The same things were measured in two ways. Each way mixes the same 10 hidden numbers, adds some noise and spreads widely along 5 directions of its own, which tell nothing about the thing.
Some things both ways: the first way, then the second way.
[-13  16  32  -1 -27 -40  19 -14  -7 -51  -6  -9 -19  -8   4 -33 -25]
[-10   0  26  -2   4  15  10 -13  32  15 -12  22  20 -10  28   9   6  16
  -8  -9   5   8   3  -1 -11  -9]

[ -4   4  29   3  11 -15  -1  16   5  -9 -26   4 -26  23  45 -13 -18]
[  6  -9 -14  13 -17   0  -5  14 -19  19  13   4  30  14 -12 -18  10   0
 -23 -35   7   3  -1  13   5 -39]

[ 14  20   6   5   0 -14 -21 -24  12  16   5 -14   0  -6   2 -15   9]
[ 29  -7  -7  -7   1  -8 -10 -14  10 -41 -17   8   1 -36  -5 -21 -24 -19
   0  -5  -2 -19  10   7  16  22]

[-11  -3   5  -3   3  -2 -14   4 -27 -23  -7 -10 -17 -16  13  -4   8]
[  2   3  12   9  40   9  10  10  -6  13  -2  19   6 -22 -29 -18 -12   0
  17 -24  11   3 -27 -17  19 -13]

[  8  12   9  12  13   3 -26   9 -12 -16  14 -19   0 -16  12 -10   0]
[  5   8  -1  -4  -4   8  -9  10  -4 -12 -10 -19   4   6 -19  27  -3   1
  -3 -12  11  -1  26  11 -26  24]

[  0  26   0  12  13   3  14   4   1 -21   3  -6  -9 -11  -2  -9   5]
[ 19  22   7  23  23  18  12  35 -24  15   0  47   3 -21 -27  -7 -12 -20
 -13 -29  21  23  -1  -9  -9 -13]

[-10  29 -12  -2  14  -3  18 -18 -10  17   3 -11  12 -13   5 -17  50]
[-13  29  13   4   1  17   5  17 -17 -10   0  16  -8  -7  -7   3 -12  -2
  -4  -9   3   8   6  31  -4  15]

[ 29  15 -15  -7 -11  -3 -26 -15 -29  14  16   1   5  10  -3 -13  45]
[-11  16  29 -15  18   7  -2  -1  19   9   3  -6   2  -1 -18 -22   2 -22
   2 -13  20  16 -30  -9   5 -16]

[ 13  15  21  -2 -25  11  17 -14  19  20   5   2  -6  17  16  -9   9]
[ 17   0   1  -8 -12  -5 -34 -18  34  -8   1   0  10 -19   7   9   3   4
 -17  -7  -4 -15  31   9   4  29]

[ 33  -2  -5  -5   3  12 -11 -19  12  28 -19   5  11   6  -5   3  -9]
[ -4  -5  32 -25   8   6  -9 -35  44 -10 -17  18   2 -35  32  -6  -8  -1
   6   8  -2   0 -19  -4  21 -10]

[ -3  23  35  -8   1 -27 -18  -1 -15 -18   6 -27 -32  -2  38 -21  12]
[ 25  -8  -9  16  -3  -5  -8  11   0 -22   7   4  15 -10 -12   2 -21  -4
 -10 -15  10  -1  43   4 -35  42]

[ -7  -5  25   5  20   3   8   7   7 -24  -6 -17  -7 -33  15  11 -30]
[  0  12  -8  -4  15  24   1  29 -25  19 -10   0  23  -2   1  -9   5  10
 -23 -36  38   4 -11  11   5 -21]

[ 28  -7  -6   3  52  15 -25  20  17  -8 -17   4  35 -16  -7  33 -14]
[ -8  -3   7   2   3   4   2 -18  23   4 -28  -8  15 -21  22  15   6  26
  -2  -8  10   4  -9  -6   2 -23]

[ 28  16  33 -12   3  -1  21  -1   1 -20  14   4  -4  15  11   5 -15]
[ 10  -2 -15  15  -8   6  -7  12 -13  -8  -6  -7  16   3   1 -12  -3   8
 -25 -26  25   4  21  13 -25  -3]

[  7  17  24 -31 -25  14  32 -10  -5   7   3  11  -2  33  25 -15  17]
[-13  30   5  11   5  14 -13   2   0  -9  10   8  -6  18   0 -27  10   3
 -25 -13  10   7  16  26 -18  10]

[-11   7  26   5  -7 -18   1 -19  -1   0 -16   4  -8  -8  15 -17   2]
[ 26  -7   0  10   6   1  -4  -7  19 -19 -26  32  26 -20  10   1 -21  12
  -5  -8  -9 -14  22  -1   5  15]

[ -6   8  -3 -25   3  -2   5 -20 -29   6  27 -15   5 -16  13  -3  37]
[-14  16   9 -10  22  11   3  22   6   8  -8 -20  29  -6  11  15   2  17
  -8 -17  38  13 -13  -7 -10   2]

[ -7  27  20  -6   6 -11 -39  23 -34 -65  14 -11 -20  15  13 -25   9]
[ 10   9   2  -9  -5  -3 -14   6  15  20  20  26  25 -23  19   4  21 -17
 -30 -12   9  17 -10 -15  17 -34]

[ -3  11   3 -29   3   1  14 -20   3  35 -24  18  -9  24  28  -2  35]
[ 18 -10  -5  32  15  -4   7   5   1 -21  -6  30  25  -7   0 -15 -22  12
  -3 -14   0   3  20 -10 -21  10]

[ 19  -9  21  -6 -27  21  24  -1  -4 -32 -16  15 -11  10  -7  -4 -57]
[ 21 -28  21   4  15   5  11 -15  39   9 -23  50  37 -31  28  30 -11  17
   4  -3  -7   2  10 -33  -6 -10]

[  5   8  -6  17  -3 -16 -19   3  21 -31 -11   1  37 -20 -36   4  32]
[ -4  12  19  15  -5   1  -2  -1  18  -3  -6  17  23  23  -9 -15  -6   4
  -6 -11 -11   3   9  12  -7  -1]

[  9  21 -14  25  14 -47   0 -32  30  14   4 -27   6 -43 -17  -1  27]
[-28  19  34 -11  12  24   0   2   5  12  -5 -29 -16   4 -22 -28  -3  -7
   5 -23  36  16 -28  19 -11  -8]

[ 11  -6  19  15   6  -8 -46  29 -26  -8 -16 -18   6 -12  36 -16   7]
[-13  18  11  -6  -9   6  -1  11  -1  11   4 -21  13  26 -39 -15   3  -9
  -2 -27   2  -6  -3  32   8   5]

[-26  25 -25   7   4 -16   1 -12  37  -2  16 -28  13 -13  -9 -15  31]
[  6  10 -17  10 -14 -10   2  27 -25 -20  12  -3  22   6 -16   4  -8 -11
 -13 -14   2   6  13  17 -10   6]

[ 18  24   8  -1  22  -3 -14   8 -14 -19  14   5   0  22   7  -7  12]
[  6  -9 -15  12 -27  -5 -14  -2 -15 -27  -2 -12   1   7  -6  17  -6   7
  -4  -5  -8  -2  32  19 -27   5]

[ -4  26   1 -14   7   8  15 -10   3   1  -4  18  -7  20   9 -13  14]
[ 15   1 -10  -5 -14   6  -6  18   2  10   1  29  44  -1  39  20  17   3
 -44 -14  14  15  14  -5 -11 -30]

[ 20  25  10  15   4  -1   7  -7  -7  -3 -12  16   9  -4 -10  -8  23]
[ -3   0  23  -3 -10  12 -13 -35  31  -7 -19  14 -17 -20   6  19  -3  16
   9   3 -22 -14  26  23   2  21]

Other things, the second way, with their names:
(152): [  3   0  12   8  15  -5   1   3  19  -8  -4   2  28 -21   0 -29 -23   2
   1 -17  18   4 -15  -4  11   5]
(421): [  7  22  23  25  23  -9 -18   1  46   2   7  21  23 -28  16  22  -5  17
 -11  -2  13  27  17 -37 -25  21]
(274): [-12   6  20  -6  -3  18   4  -6   4  14  -6  14   4  22 -22 -23   3  -4
   1 -21 -12 -10  -6  32  14 -10]
(605): [ 26  -4  -9  15  25  -2 -20  -7  17 -13 -26   9  18 -22   1   8  -7  20
  -4 -12  10  -7  16 -26  -4   7]
(88): [ 12   3  -2  28  17  -2 -26 -15  20 -14   1   8   1   3 -14  -5  -2  22
  -2 -11  -7 -11  36  -4 -19  31]
(802): [  7   1   8  12  14  15  -7 -26   7 -19 -23  13 -34 -17 -15   3  -4   5
  10  -3  -5  -4  22   2 -21  11]
(900): [ -3  -4  12   2  11   6  -8  -2   1 -11   4   6   5  -1 -17 -16 -19   5
  14 -13  -4 -11   1  15   8  17]
(424): [ -5  21   6  -7   7   8  -5  17  -3 -14  11  21  13  -5  34   1   8 -11
 -29   2  25  31  -5  -8 -22 -18]
(513): [  5  -9  -7   2  17   5  -2  -6   2  -6 -16   8  16 -27  11   7  -4  25
   4 -12   1 -12  -2  -1  18  -2]
(382): [-14   8  20   8   1  10 -18 -44  30  -9 -32   4 -29 -24  13  31   8  34
  15   9 -22  -5  13   7   2  -2]
(124): [ 23   3   6  23   3   1  -2 -15  24   1 -23  36   6 -11 -14  -6  -1  -1
  -9 -14 -15  -5  24  -7  -5  -2]
(683): [-21  12  29 -14   2   8 -10 -10  20  20  12  -2  -7 -14   2  15  15  -4
   1  -6   9  19 -17  -4   2 -19]
(415): [ 22 -30   2   4   1 -10  33 -19  43  -4 -21  18  44 -39  17  12  -9  10
   0  -9  -8 -13  22 -14  -8  22]
(314): [ 14   0 -20  20  -5  -7   8  17  -5   6  13  11  33 -18  -2   6   5   8
 -22 -25   4  -2  23   5  -4   9]
(59): [  4 -12  10  -7  -5  -2 -12 -31  38 -35 -31  -5   7 -18  35  36  -6  23
   4  18  -5  -1  23  -8 -23  14]
(565): [  3   4  15  -4  22  -3  13   0  22  -5 -17   9  22 -45   5   3 -19   4
  12  -8   8   1 -23 -13  25   1]
(612): [ -6  36  15   1  35  17  -1  11   0 -16 -13   3 -13 -20   7 -25  -6 -12
 -11  -9  43  29 -22 -13 -17 -10]
(655): [ -8  21   4  10  12  12 -19 -20  -9 -20  -7   0 -45 -12 -14 -37   2  -8
  -2  -8   8   5  -9  15   1 -16]
(632): [ -1  15  -4   5   3   2 -12  11 -23 -13  10  14  -6  -9  -6  -6  -3  -9
  -6  -8   2   9  -8   9  10 -18]
(728): [-30   8  23 -15 -16  17  15   1   1  -2  -2 -27  -1  20   1   5   5  -3
  -3  -8  18  17   0  31 -36   0]
(222): [ -1  15  24  -3   7  20 -40   6  22  22 -13   3  17  14  12  39  10  29
 -15 -14  20  17  11 -11 -16 -14]
(696): [-10  28  16   4  -4   8  -6   8  14 -10 -24   1  21  24  13  12   2   7
 -17  -3  12  23  -1   0 -23 -19]
(697): [-28  15  11 -15  11  14 -20 -17   9 -15  -3 -24 -10  16  17 -30  13  10
  -9  -5  20   4 -19  18  -2 -15]
(89): [  0  -5 -18  12   5  11  -3  10 -33 -29 -18 -12   2  11 -18  -7 -19  22
   7 -19   3 -18  17  32  -8  17]
(501): [ 25   1  -3  17  10 -10 -12 -14  22 -15 -27  23  16 -28   1  -9 -12   4
  -3  -7  -8  -5  -2 -19  21 -15]
(251): [  1 -18   4 -15  13   2   6   6  -6  -1   5  16  25 -18  14   0  -3  -4
   4  -8   8   7 -26 -14  15 -34]
(287): [-15  18   9 -10 -24  11   3  11  -4  -3   4  -2   8   3  14  10   6  -7
 -22  -8  11  15   7  30 -16  -5]
(223): [ 19  -1 -27   8 -11   4 -19   9 -18 -17  -9   5  21  11   5 -14   2   5
 -30 -21   9  -9  21  17  -4 -12]
(812): [ -1  10  -5  13   3   6   1  -8 -18 -29 -15   5 -27 -22 -13   3 -13   5
  10  -3  -8  -7  13  21  -4  14]
(12): [  0  -6  10   4  15   7  -6 -42  10 -17  -9  29 -38 -42   0 -47  -5  -7
  10  -4 -12 -12 -16  13  29 -16]
(38): [ -2 -17  -3   4   2   7   6 -31  -6 -12  -3  10 -28  -4 -11 -11  14  -5
   6  -4 -15  -6   8   8 -15 -18]
(472): [  5   6  20 -19 -17  -1  -9 -27  48  -2 -19  -7   5 -32   2   7  -2  -5
  -3  -6  -7 -16  12  18  20  26]
(483): [ 10  -2  -8  17   0 -15   2   3   6 -14   6  -8  18 -15 -24   1 -13   3
   5 -15  -7 -10  19   7  -2  32]
(662): [-11  11  14 -19 -22   8   8  -6  23   7  -4 -16  14 -10   8 -15   7 -12
 -20 -19  17   1   0  29   0   5]
(488): [-33  18   3   0  17  31   1   4 -38 -19 -11 -15 -30  31 -15  -9   2  18
  10 -11   9  -3  -2  41 -19   3]
(315): [ -6  25   6   3  -1  25 -26  11   0  12   8  13  10  30   9 -33  15   6
 -41 -27  24   8  10  28 -11 -12]
(116): [-14  21  12  13  -6  15   6  -6 -17  -3   2   7 -37  -2 -31 -35  -3 -17
  -1 -19  -2   3  -1  39   0  -6]
(47): [-17  16  30 -16   0  22  11 -21  23  -1 -11   7 -22  -6   4 -19  11 -17
  -9  -2  11  11  -3  18 -19  -2]
(153): [-16   5 -20   5   1   6 -30   2 -19 -14  10 -36   1  37  -2   3  21  26
 -15 -14  13  -3  19  19 -26   0]
(450): [-11   6  32  -7   8  10 -24 -31  34 -10 -27  10  -8   1   8  16  -4  23
  18   8 -19  -7  -1   4  12  -3]
(660): [ 23 -12  12  -4   1  -6  -4 -20  50   2 -33  25  45 -33  15  15 -14  20
   2  -9 -19 -23   7  -8  38   7]
(548): [-10 -10   9   0  -1  14  14 -13  13   9  -7  19  14  -3  11  22   8  25
   2  -9 -17 -11  20  18  -7  10]
(276): [  0 -13   9 -15  17   0  -4  -5  23 -15   5  -7  23  -6  16  -1  -5   2
  -1  -3  19   7   2 -15 -22  14]
(673): [-11   0  16 -26  -2  23  -6  12   9  13 -10  -3  36  33  18  16  12  11
 -18 -14  19   9  -3   8 -15 -19]
(536): [  6  -6   1  13  -6  -6 -12 -21  22  13  14  24   9 -23  -1   0  11  10
  -7 -14 -21 -10  14   4  20  -3]
(179): [ -7  12  -1 -13   9  -1 -19   6   0 -14  20 -14  10  -5  10 -23   3  -9
 -15 -10  27  10 -16   3   3  -6]
(447): [ -1  -6  -9   2   8   3   6   3 -10   5  -1  -7  10  -6 -16  -8   6   2
  -1 -22   9  -3  -7   3   4 -15]
(531): [  5 -28   9 -38 -20  14   0  10   2  30  15   5  36  -9  20   2   9 -15
 -22 -27  25   6 -14  10   9 -36]
(176): [ -1   8  18  18   3   3 -36 -10  32   4  -4  -4   6   7   3  21   5  24
  -8  -8  10  16  23 -16 -32   2]
(336): [  6  13 -17  48  11   7   5 -20 -25 -54 -44   6 -43 -15 -32 -38 -30  17
  15 -11 -16 -22  26  36  -9  25]
(557): [ -5  27  17   3  12   4  -6 -23  34   3 -23  -1 -11 -21 -11  10  12   4
   1  -4  -5   0   0  -4   8   4]
(441): [-15  -3  -1 -23 -17  17  14  13 -19  -5  -3   0  19  -3  33  14   5   1
 -16  -8  16  10  -8  25  -5 -25]
(881): [ 15 -10  -9   5 -12 -15  -6  -2   4 -10   4  -9  25 -10 -20 -40 -15 -11
  -6 -27   2 -13  -4  14  23  -3]
(739): [ -3  11  -2  -5   0  -2 -34  -9  21 -15 -13 -14  23   6  21   4   3  28
 -12  -6   4 -10   5   9  14   3]
(507): [ -2  20  12  21   3  -5   9 -18  20 -13 -24  11  -3 -14 -21 -19  -8  -1
   7  -9 -17  -5  -3   9  14  -2]
(826): [ -9  -3   2  -3  11  12  -6  14 -10   1  -3  -6  28  20   1   0  -3  21
  -1 -18  14  -2  -3   8  -6  -7]
(788): [ -2   3  17  -8  -3  -5  -7 -13  33 -18 -19   8  29   3  23  20  -6  13
   0   9 -11   1   4  -4  -1  -1]
(398): [ -9  -6   0   6  12   8  -8   1  -4   0  11   0  13  10   6 -13   5  13
  -8 -15  16   7  -2   0 -16 -15]
(21): [ -9   2  50  -6  21  22   6 -16  36  -8 -21  34 -10 -38  31  27 -22  10
  16  12  10  24  -1 -15 -25  10]
(650): [ 31 -29  16  12  17  -1  -5 -12  38  14 -16  42  37 -28  -6   6 -20  14
   9 -19 -11 -14  15 -25  12   7]
(233): [-13   7  -3  19   9  12  -1  -3 -23  -4   4   8  -9  37 -36 -18   5  16
   8 -19 -23 -17  13  33  -1   3]
(191): [ -2 -10   4 -18  12  31 -15 -20  -7 -16 -22   1 -25  -2  10  -9   4  11
  -1  -9  13 -13   8  21  -9  -3]
(413): [ 15  10  18  30  26 -13  16 -40  57  -4 -30  39  -1 -70  12 -17  -6   2
   5   0  -8   7  -7 -38  14  -8]
(368): [  7 -11   1   1 -15   5   2  19  -2  28  23  24  34   0  16  13  17  -7
 -32 -23  16  24  11  -7 -24 -33]
(645): [-20  43  16  -5  12  13 -19  -5  13   5  -1 -11 -18  -6  -2 -23  19  -8
 -18 -13  24  15 -22   9   8 -18]
(433): [ 36 -12 -14  12  -6 -18   0 -17  33 -12  -8  19  25 -41  -1   7  -4  -2
 -13 -11 -15 -20  37  -7   6  30]
(627): [  9   2   4  -6  11  -3 -10 -22  20 -12 -19  -4  -1 -18 -21 -17  -5  -5
  10 -10  -8 -21  -6   3  29   3]
(305): [ 10  21   4  27  17  11   1   6  -2   2 -23   6 -14 -37 -23 -20 -13  -2
  -7 -28  28  10   1  -1  -6  -1]
(892): [  6 -12 -19  -9   2   3 -11  14 -12  15  -2  -8  44   7  14 -17  13  10
 -25 -32  25  -2 -22  -1  22 -49]
(602): [-10   9  28 -15  32  26  -8   3  11  15   4  -4  -9  11 -15 -10   9  -9
  -2 -18  37  20  -7 -13 -32  -1]
(684): [ -8   4  -1  15  20  13  -3 -15  -6  -9   0  21 -15   2  -3 -30   7  12
  -2 -11  -6  -9   2  13   1  -8]
(546): [ -8   9  10  -9  -2  15  -9 -13   6   4  -2  14  -8   5  -8  -1  11   2
  -3 -10 -15 -12   8  26  12   1]
(392): [ 18   6   1  18   5  -8  -4 -20  23 -38 -37   7  -3 -25  -8   0 -21   3
   6   2 -10  -7  18  -6  -8  18]
(106): [-21   5  11   2 -16   1 -15 -17  11   1  -4  -8   3   3   2   6   2  23
   6  -8 -18  -9  -1  29  21 -11]
(444): [ 24 -24 -13  -5   4   5  11   8   5  11  -6  -5  33 -19  -8   0   1  -2
 -15 -31  26  -5  15 -10 -16   4]
(87): [ 21   4 -12  -3   3  -5  -6  -6  12 -11  -7  17  13 -27  12  -5   7 -12
 -22  -9   6  -2   6 -10   7 -11]
(678): [-14  23  15   8  21   9  32  -4  -6 -17 -20  21 -13 -27 -10 -23 -14 -11
  14  -3  -6   5 -28  11  18 -11]
(743): [ -8   4  -1 -12 -14  13   6  10 -19  -5  -1  -6   0  -8  -8  12  -6   2
  -2 -16   3  -9  10  39   2  14]
(72): [ -5   9  11 -20  -4  19 -19  15 -14  15  32  11   0   8 -11 -26   8 -24
 -20 -25  17   6  -7  25   9 -13]
(543): [  9  -6   8  25  23   5 -31 -24   8  -9 -14  12 -27 -28  -2   6  -4  20
  10  -6   7  10   7 -26 -15 -18]
(439): [  9  -6  -5   7   1  -5 -23 -22  23 -18  -7  13  19   0  16 -25  -2  15
 -13  -7  -9 -17  12   8  13   0]

Some of these things the first way, each followed by its name:
[ -5   2  -1  24  17 -10 -41  -7 -13 -11 -18  14  14 -22 -18   0  29] : (450)
[ 24  -9  31 -13   3  12 -36  15 -53 -26  13  10  11  28  27 -18 -30] : (696)
[-33  -4  32 -12  -5 -10 -12   9  18 -17  -2 -33 -23   2  47 -15 -21] : (421)
[-31  -6  -6  18  -2 -26 -37 -11  33 -16 -16 -22  13 -28  -8 -18 -14] : (788)
[ 37  11  15 -14 -11  20  -5  17 -53 -42  29   1  -7  32   5 -13  -7] : (683)
[ -2  18  -9 -18   6  -9  -2 -12 -36   3  -2  -3   9   8  19 -36  16] : (678)
[ 10  25 -14   4  15 -20   6 -36  -1  -2  -1  -9   1 -27 -29  -5  20] : (21)
[  9 -15  32  12 -15   3 -10   3 -13  -8 -19   6  10 -10  13  -8 -18] : (660)
[ 17  11  15   1  -5 -12 -10   7 -19 -15   0  10  20  15  14 -25   5] : (507)
[-20 -18  42   9 -20 -18 -20   8  -4 -44 -13 -35 -24 -20  23 -18 -41] : (900)
[ 20  16  27  14  37 -13   0  10  14  -6  -1 -13   0 -15  23   6 -20] : (305)
[  2  24  -3  -4   8   8  28 -14   5   8  10   0   5   7   3 -13   4] : (812)
[ -8  26 -27   7  26  -2 -20  -8  56  25 -20  -5  10 -12  -4   1  20] : (87)
[  5  23  20  -6 -31 -17  50 -37  26   8 -11  14 -29  32   8 -30 -28] : (12)
[-12  13   0  13  10 -27 -44  -7  11  -7 -20 -25 -33 -35  13  -9   5] : (602)
[  5   8  17   3  14  10   0   0  28  -9  -6   9   7   3   0  12 -10] : (223)
[-22  18  20  19  36 -25 -22   2  -8  -9 -25  10 -13  -8  28 -21  -2] : (382)
[  4  -2  -2  -1  19   3 -12  -1  13 -18  -1   6  10 -10 -15  24  10] : (892)
[ 22   9  -4   3  31  22 -43  24 -19  15 -12  12  26   1  22   0  24] : (557)
[-18  17  28 -20  -8  -4  22  16  -4 -27   2 -14 -18  12  42 -20  -2] : (314)
[  1   2  29 -12  -4   9  -2 -10 -16   3   8  16 -17  13  26  -2  -3] : (605)
[  9 -10  33 -12   1  29 -23  33   3 -30 -15   4   1   6  20  22  -8] : (88)
[ 24   0  15   0  23  22  -6  -9  11  18 -34  14 -12  -7  10  16 -33] : (191)
[-13  26   9  22   7 -27  -7 -11  23  30 -43  25 -17   5  29 -29  17] : (124)
[ 35  16 -15  10  17 -15 -19   9   9 -46  14 -29  33 -30 -37   6  -6] : (728)
[ 33  18  20 -10   5  14   6   0  -5 -11  15  13  -1  33   5  -2 -14] : (655)
[-27  16   6  -7 -20 -11  29 -14  37 -30 -14   4  -8  -3 -13  -9  -4] : (684)
[  4  17  33   9  -3 -42 -30   3   1 -24 -28 -25 -28  -7  38 -48 -56] : (47)
[-14  -2  16  -2  -2  11 -18  31 -24 -54 -20  10   5  -3   3  -3  13] : (233)
[ 15   2   8  10   4   1 -12  -5  31  11  -2  -4  18   2   7  -9 -31] : (392)
[  0  37   6 -12 -24 -10  25 -22  12  35  -3  13 -11  23  29 -32  40] : (433)
[  0  35  -9   3   8 -18 -11   0  14 -31 -19  14 -18  11  -7 -20  -4] : (38)
[-18   1  -2  -4  10 -11  -8  -1  41 -25 -16 -18  -7 -18  -5  13  -7] : (398)
[ 25   5 -13  11  12  12 -37   4   1  12  -6   7  29 -12 -12  10  33] : (627)
[ 24  23 -17  18   9 -16   5 -18  22  -3  -9 -10  -8 -22 -31   6  16] : (531)
[ 15   9  22 -14  22 -11 -27  18   1  -3 -30   4  -1  20  46 -17 -26] : (413)
[ 26   0   2 -14  31  24 -34  32 -31 -19  -9   4   7   5  19  13   6] : (447)
[ 20 -19  41  14 -22  13  -2  17  -4 -42 -23   6 -11  -7   0  10 -43] : (650)
[ 13  36 -19   2  41 -14 -24   3  -6  -8   1 -15  25 -15  -6  -7  46] : (287)
[ -3  30   2 -16  12 -30 -15 -31 -19 -12  34 -20  -7  -9   4 -19  23] : (612)
